The rows come from 4 hidden closed curves, with some noise, and rows from the same curve form a group. Each curve winds through 8 dimensions. The rows are also pushed far along 4 directions, which tell nothing about the answers.
In the rows, zero is written as 128.
Some rows, each with its group after it:
[142 151 174  99 110 168  98 188  81  47 155 131 157 126 125 143  96 132
 112 143 105 169] => V
[115 119 157 133 161 144 133 151 162 139 162 174 152 129  84 149  97 149
 110  98 137 127] => V
[121 106  62 193  82 126 118  75 138 174 137 150 121 147 126 133 131 108
 128 132 121 120] => S
[124 139 186 120 117 141 101 132  91  89 108 118 119 137 154 116 118 108
 133 164 131 164] => F
[103 137 164 114 155  86 134 139 115 101  86  95  85 136 145  85 121 136
 124 158 141 129] => F
[136 105  48 158  91 118 122  81 157 193 123 136 132 144 158 125 171  99
 165 173 123 126] => V
[155 119  62 156  88 114 103 100 147 186 132 161 140 162 142  79 115 133
 147 147 132 133] => F
[120 119 180 131 148  94 137  75  68  88 125  87  89 147 198  93 151 104
 191 190  87 140] => S
[166 127  77 153 113 143 146 101 141 186  98 124 157 135 165 134 187 112
 179 158 127  88] => V
[173 150 158  96 100 160 157 127  63 121 104  56 138  95 211 105 156 121
 156 168 141 119] => F
[109 130 132  91 122 112 118 127 115 113 132 121 113 137 127 132 143 117
 119 145 136 144] => V
[144 113  66 117 115  99 139  89 133 172 119 124 120 149 179 114 176 110
 177 185 118 109] => S
[104 128  74 137 149  71 145 105 191 173 113 142 115 158 101 106 129 143
 109 118 148  84] => S
[ 94 121 121 143 129  90 139  66 119 139 116 116 101 148 143 117 174 108
 161 163 122 123] => S
[155 133  75 160  76 170 104 129 131 170 118 147 172 121 109 122 147 139
 139 103 138 118] => V
[108 121 144 138 128 166 101 175 146 106 154 153 146  98 108 146  79 143
 102 108 120 167] => S
[148 117 109 108 158  98 143 126 144 151 122 148 124 151 132 106 121 150
 144 136 124  77] => F
[ 80  82 130 108 160  81  83 123 127  91 132 117  66 103 119  89 116 140
 154 107  81 165] => Q
[108 105 122  90 158  76 149 124 156 145 127 116  96 139 142  96 109 139
 113 161 140  88] => V
[118 130 163 163 106 164  59 164 129  81 117 149 135 115 102 114  60 132
 105 108 114 180] => F
[125 138 164  80 169 136 157 129 137 111 138 122 137 111 106 176 129 132
 100  75 137  78] => S
[135 133  99 163  87 125  83 128  96  88 147 157 124 152 104 108  94 136
 127 120  87 160] => F
[138  90  50 151 113 104 131  89 168 201 133 140 132 137 138 104 155 126
 168 156 121 107] => Q
[141 105  92 153 131 138 147 120 179 174 168 169 145 148 114 178  94 113
  88 114 136  88] => V
[117 151 179 132 140 159 150 154 151 145 142 154 168 129  92 138  88 152
  76 107 181 107] => F
[135 140 170  89 183 122 180 136 132 125 132 136 133 146 114 168 121 138
  93 106 154  44] => S
[153 118  64 172  79 158  89 140 152 163 141 159 172 130 116 117 140 130
 157 137 112 164] => Q
[157 128 131 122 132 172 146 106 120 158 142 127 163 137 170 179 164 101
 138 115 135  79] => Q
[108 127  90 129 132 127 124 126 187 136 148 157 142 129  71 178 109 127
  74  68 132  99] => S
[108 141 170 120 146 111 138 142 104  85 120 127 109 148 117 128 114 133
 111 147 129 116] => F
[ 98 143 201  49 174 126 171 162 130  91 122  79 121  76 140 134 109 151
  95 128 154 105] => S
[132 142 140 139 104 144 123 150 114 114 122 111 137 121 133 110 101 137
 101 132 141 129] => V
[157 127 135 135  87 156  75 143  78  68 127 115 128 111 161 101  93 124
 152 146  75 171] => F
[145 142 123 150  83 171 126 140 116 129 111 117 167 133 156 140 143 108
 131 183 135 119] => V
[119 125 153  58 164  84 169 104 114 131 129  83  80 136 157 142 150 108
  99 123 160  89] => Q
[126 100  57 174 130 104 127  92 181 172 135 146 121 137 133 128 135 117
 152 129 101 125] => V
[122 158 185  69 136 144 157 157  86  55 132  92 133 102 134 158 121 133
 102 141 123 107] => S
[128 129 134 147 106 169 100 133 120 103 150 134 154 106 133 153 139 110
 154 129  96 191] => V
[157 105 117 108 138 143 123 123 119 154 131 141 133 132 137 150 155 122
 151 111 123  96] => Q
[165 129 157 128 122 140 163 103  76 137 125  77 141 108 192  82 156 139
 187 168 117 110] => Q
[141 124 193  79 150 125 153 140  81 102 126  74 108  87 149  99 123 146
 135 123 135 123] => Q
[115 111 131 114 124  86 113  98 103 108 101  86  62 122 165  88 114 112
 129 147 117 129] => F
[ 97 126 173  83 157 114 126 151 135 105 129  92 100  93 118 117 109 139
  92  90 152 152] => Q
[125 170 216 101 124 165 150 142  50  54 125  88 136 112 141 154 137 120
 113 133 136 135] => S
[153 123 104 145 122 163 122 130 155 185 135 164 163 145 144 154 143 114
 138 127 149 127] => S
[ 96 100 132 134 151 114 132 124 155 114 158 134 114 124 110 144  90 130
  97 112 108 103] => Q
[ 95 141 195 157 159 164 130 169 153  85 154 156 155 119  80 175  88 134
  87  99 127 152] => V
[121 130 115  84 170  85 137 141 159 138 129 127 112 140 117 115 138 145
 117  99 145 120] => Q
[178 140 118 128  98 162 133 129  91 142 134 123 166 116 126 125 169 136
 167 122 124 137] => Q
[164 108  24 187  77 107  67 111 128 143 110 172 115 179 127 100 124 117
 161 149  79 129] => F
[168 142 166 114 115 195 118 171 110 105 153 125 184 101 163 139 118 129
 151 148 115 167] => V
[110 128 157 105 152  94 172 116 122 126 138 110  99 151 117 147 123 120
  77 129 159  85] => Q
[100 111 120 106 144 110 144 102 159 157 120 129 113 124 120 149 147 117
 120 131 147 100] => F
[184 135 132 153  85 219 131 139 117 166  97 122 181 103 155 174 146 103
 127 125 156  87] => F
[100  91 117 102 153  95 129  94 142 125 149 123  97 115 143 134 145 113
 164 150  92 140] => V
[118 132 191  66 158 125 115 153  95  81 121  86 103 121 183 124 140 111
 136 151 128 158] => Q
[105 108 155  96 158  91 147 100 127  98 133  85  99 115 177 109 122 118
 150 175  96 114] => S
[145 143 130 159  77 197  90 162  99  77 156 152 180 129 133 164 115 111
 136 158  87 178] => S
[138  96 107 102 146 108 146 113 136 137 153 127 109 129 131 147 115 125
 115 113 112  73] => Q
[ 97 151 233 100 161 148 139 168  90  45 124 113 125 115 112 153 104 132
 100 136 130 133] => F

New rows. What belongs after each?
[128 110  95  87 159  76 192  98 173 201 133 126 106 148 107 148 152 124
  90 117 181  50] => Q
[139 121  69 133  78 136  96 126 130 134 123 128 143 133 148 121 150 112
 152 170 108 147] => V
[164 146  94 121 109 146 147 147 152 177 137 148 167 150  97 158 145 126
  91 105 175 108] => Q
[160 156 161 167  93 194 110 162 118 138 104 130 177 118 137 111 101 138
 117 125 159 142] => F
[106 158 195  82 170 125 158 162 128  79 109  88 117 118 135 164 129 116
  83 126 155 121] => V
[133 106  73 149  98 129  65 141 133 125 135 153 136 124 112  95 143 135
 180 136  83 195] => Q
[112 126 187 107 186  93 188 100 121 141 120  99  93 133 153 122 135 127
 125 134 155  87] => V
[168 109  66 135  98 134 122 118 128 164 147 163 149 158 128 137 129 127
 135 139 117  86] => V
[115 126 137 109 132 129 118 144 145 135 130 111 121 105 114 124 117 133
  95  86 154 146] => Q
[147 128 155  61 178 114 185 129 149 176 104  97 122 107 157 119 134 146
 117 112 180  50] => F
[170 111 108 139 146 111 179  68 133 206 135 125 123 157 194 133 169  98
 172 164 140  90] => V
[138 156 195 102 145 169 142 151 103  97 133 116 157 120 149 169 161 109
 142 138 136 161] => V
[146 125  55 125 119  95 121 108 135 164 122 143 110 152 132 112 148 131
 140 113 128 116] => S
[114 157 166 123 149 164 158 145 147 130 122 140 172 108  74 168 134 152
  99  76 160  86] => S
[122 172 171 103 134 151 117 164 106  74 121 125 158 124 117 140 151 134
 138 126 125 169] => S
[139 106 107  89 162 110 175 111 142 157 132 130 123 118 135 141 133 146
 137 127 123  39] => S
[ 92 126  73 102 138  62 123 126 161 127 137 132  95 142 107  99 124 145
 114 126 125 145] => F
[126 116 139 103 174 116 185 108 178 183 119 117 140 119 149 128 132 139
 126 139 159  46] => S
[205 167 148 147  99 194 153 138  93 140 126 119 197 138 166 142 132 127
 131 133 142  81] => S
[140 128 134 147 111 138 125 116 114 116 138 115 138 144 177 124 121 104
 142 178 109 138] => S
[156 127  25 149  83  94 100 112 134 163 132 147 128 165 115  96 166 126
 158 133 113 162] => Q
[133 147  70 139 102  93 114 117 107 113 112 134 122 160 121  95 159 139
 162 152 100 137] => S
[ 92  99  77 151 115  90  74 115 141 107 129 133 108 118 128  60 136 146
 199 165  62 193] => V
[102 125  72 165 134 122 130 110 189 169 127 176 152 131  48 147 136 156
 120  70 129  85] => S
[107 135 100 106 147  84 101 150 151  70 142 141 114 143  97 118 103 144
 118 112  82 147] => S
[161 109  85 166  88 142 124 103 107 160 140 147 133 151 117 144 134 115
 124 117 123  96] => Q
[151 139 113 178 109 162 110 133 115 125 145 153 169 159 138 138 131 126
 144 127 104 125] => Q
[161 149 200 139 102 202 143 145  93 135 140 101 180 101 185 125 124 119
 140 165 157 162] => V
[149 137 183  90 159 158 123 168 117 101 106 124 138 104 130 136 111 142
 126 103 132 109] => F
[100 153 219  97 179 123 187 125 108 102 134  89 129 118 129 141 136 139
 104 114 158  99] => Q
[155 149 165 101 133 176 171 147 134 151 120 105 179  99 159 143 132 138
 123 142 163  81] => S
[ 77  87 168  66 194  78 125 118 142 110 123  89  69  97 156  99 134 132
 152 130 113 135] => Q
[156 153 113 111 104 123  96 147  86  95 127 106 134 137 159  90 163 129
 173 147 105 197] => Q
[155 130 155 115 116 141 170 108  92 151 109  78 128 117 187 110 136 123
 131 165 155  74] => V
[112 120 167  56 155  87 145 100  86  91 121  70  68  99 163 109 132 125
 132 122 122 117] => F
[150 154 159 107 137 158 159 139 127 151 128 104 169 110 144 131 158 137
 134 114 166 123] => Q
[126 144 144 144 112 131  53 158 111  79  98 145 115 137 108  91  99 135
 131 106 114 198] => F
[159 132 105 149 107 142 188  62 116 192 139 108 157 135 159 144 184 114
 152 137 148  66] => Q
[121 107 145 122 146 133 146 106 171 178 138 163 136 139 112 149  94 125
  94 121 163  69] => F
[108 167 205  99 162 130 163 160 109  57 156  94 136 128 127 150  97 136
  72 112 138 125] => Q
[144 125 145 119 126 147 120 125 111 129 148 119 139 101 149 115 132 134
 159 115 118 164] => V
[108 123 147 125 174  91 156 132 163 156  91 133 104 152 115 114 115 140
  99 132 169  68] => F
[148 112 106 119 128 137 124 127 127 131 152 129 139 111 122 136 127 138
 137  94 104 114] => Q
[ 84 147 237  89 158 149 131 158 100  66 136  94 112  97 141 149 110 118
  95 122 150 181] => S
[164 140  96 153  60 162 108 113 106 148 154 141 159 136 141 117 106 123
 117 128 134 147] => F
[120 123 103 161 118 142 134 121 147 154 129 146 146 108  95 126 115 155
 123  95 128  97] => S
[123 139 171 158 113 186 128 155 116 110 137 138 175 114 134 140 114 133
 136 163 124 142] => S
[158 134 164  79 140 148 183 147 129 153 143 107 135 121 121 177 110 121
  49  96 190  58] => Q
[139 115  75 179  79 128  76 119 110  94 168 148 126 147 145 116 110 107
 161 160  57 205] => V
[135 133  77 123 114  85 132  73  99 118 144  98 110 148 171 107 180 113
 177 147  86 142] => Q
[135 125 167 117 154 145 165 120 132 129 131  96 135 104 178 153 137 108
 142 153 126 116] => V
[ 83 144 139 147 115 117  94 156 117  66 131 139 124 141 115 110 117 131
 135 175 100 199] => S
[175 119  61 166  71 172  98 124 139 180 174 189 178 157 115 154 126 116
 132 120 125 149] => V
[117 133 133 109 176  87 171 120 147 135 145 127 109 150 101 141 112 145
  80  76 147  66] => Q
[ 78 112 165 139 163  91 123  91 116 100 127 120  92 130 136 103 144 125
 173 149  96 155] => S
[118 114  98 159  83 138  65 135 114 102 143 137 144 112 132  74 121 142
 183 162  74 208] => V
[114 111 133 107 178  93 157 104 160 178  77 118  88 123 117 124 144 135
 114  91 171  53] => F
[105 114 172 109 164 125 153 123 138 104 134  99 118 101 159 144 126 114
 140 161 108 125] => V
[ 95 120 146 114 166  74 126 123 114  96 120 110  83 126 142  71 119 151
 157 144 103 148] => S
[111 108 166 118 180  88 161  85 140 138 123 106 105 141 173 105 137 122
 163 169 118  91] => S
[194 152  92 121  77 182 161 123 103 165 121 123 188 135 168 163 168 112
 140 167 145  70] => S
[128 112 142 100 155 120 149 148 144 123 151 134 118 144 121 164  94 121
  73 123 140  79] => Q
[ 76 108 108  93 143  47  99 101 108  72 141 109  49 139 108 113 144 116
 132 123  86 174] => Q
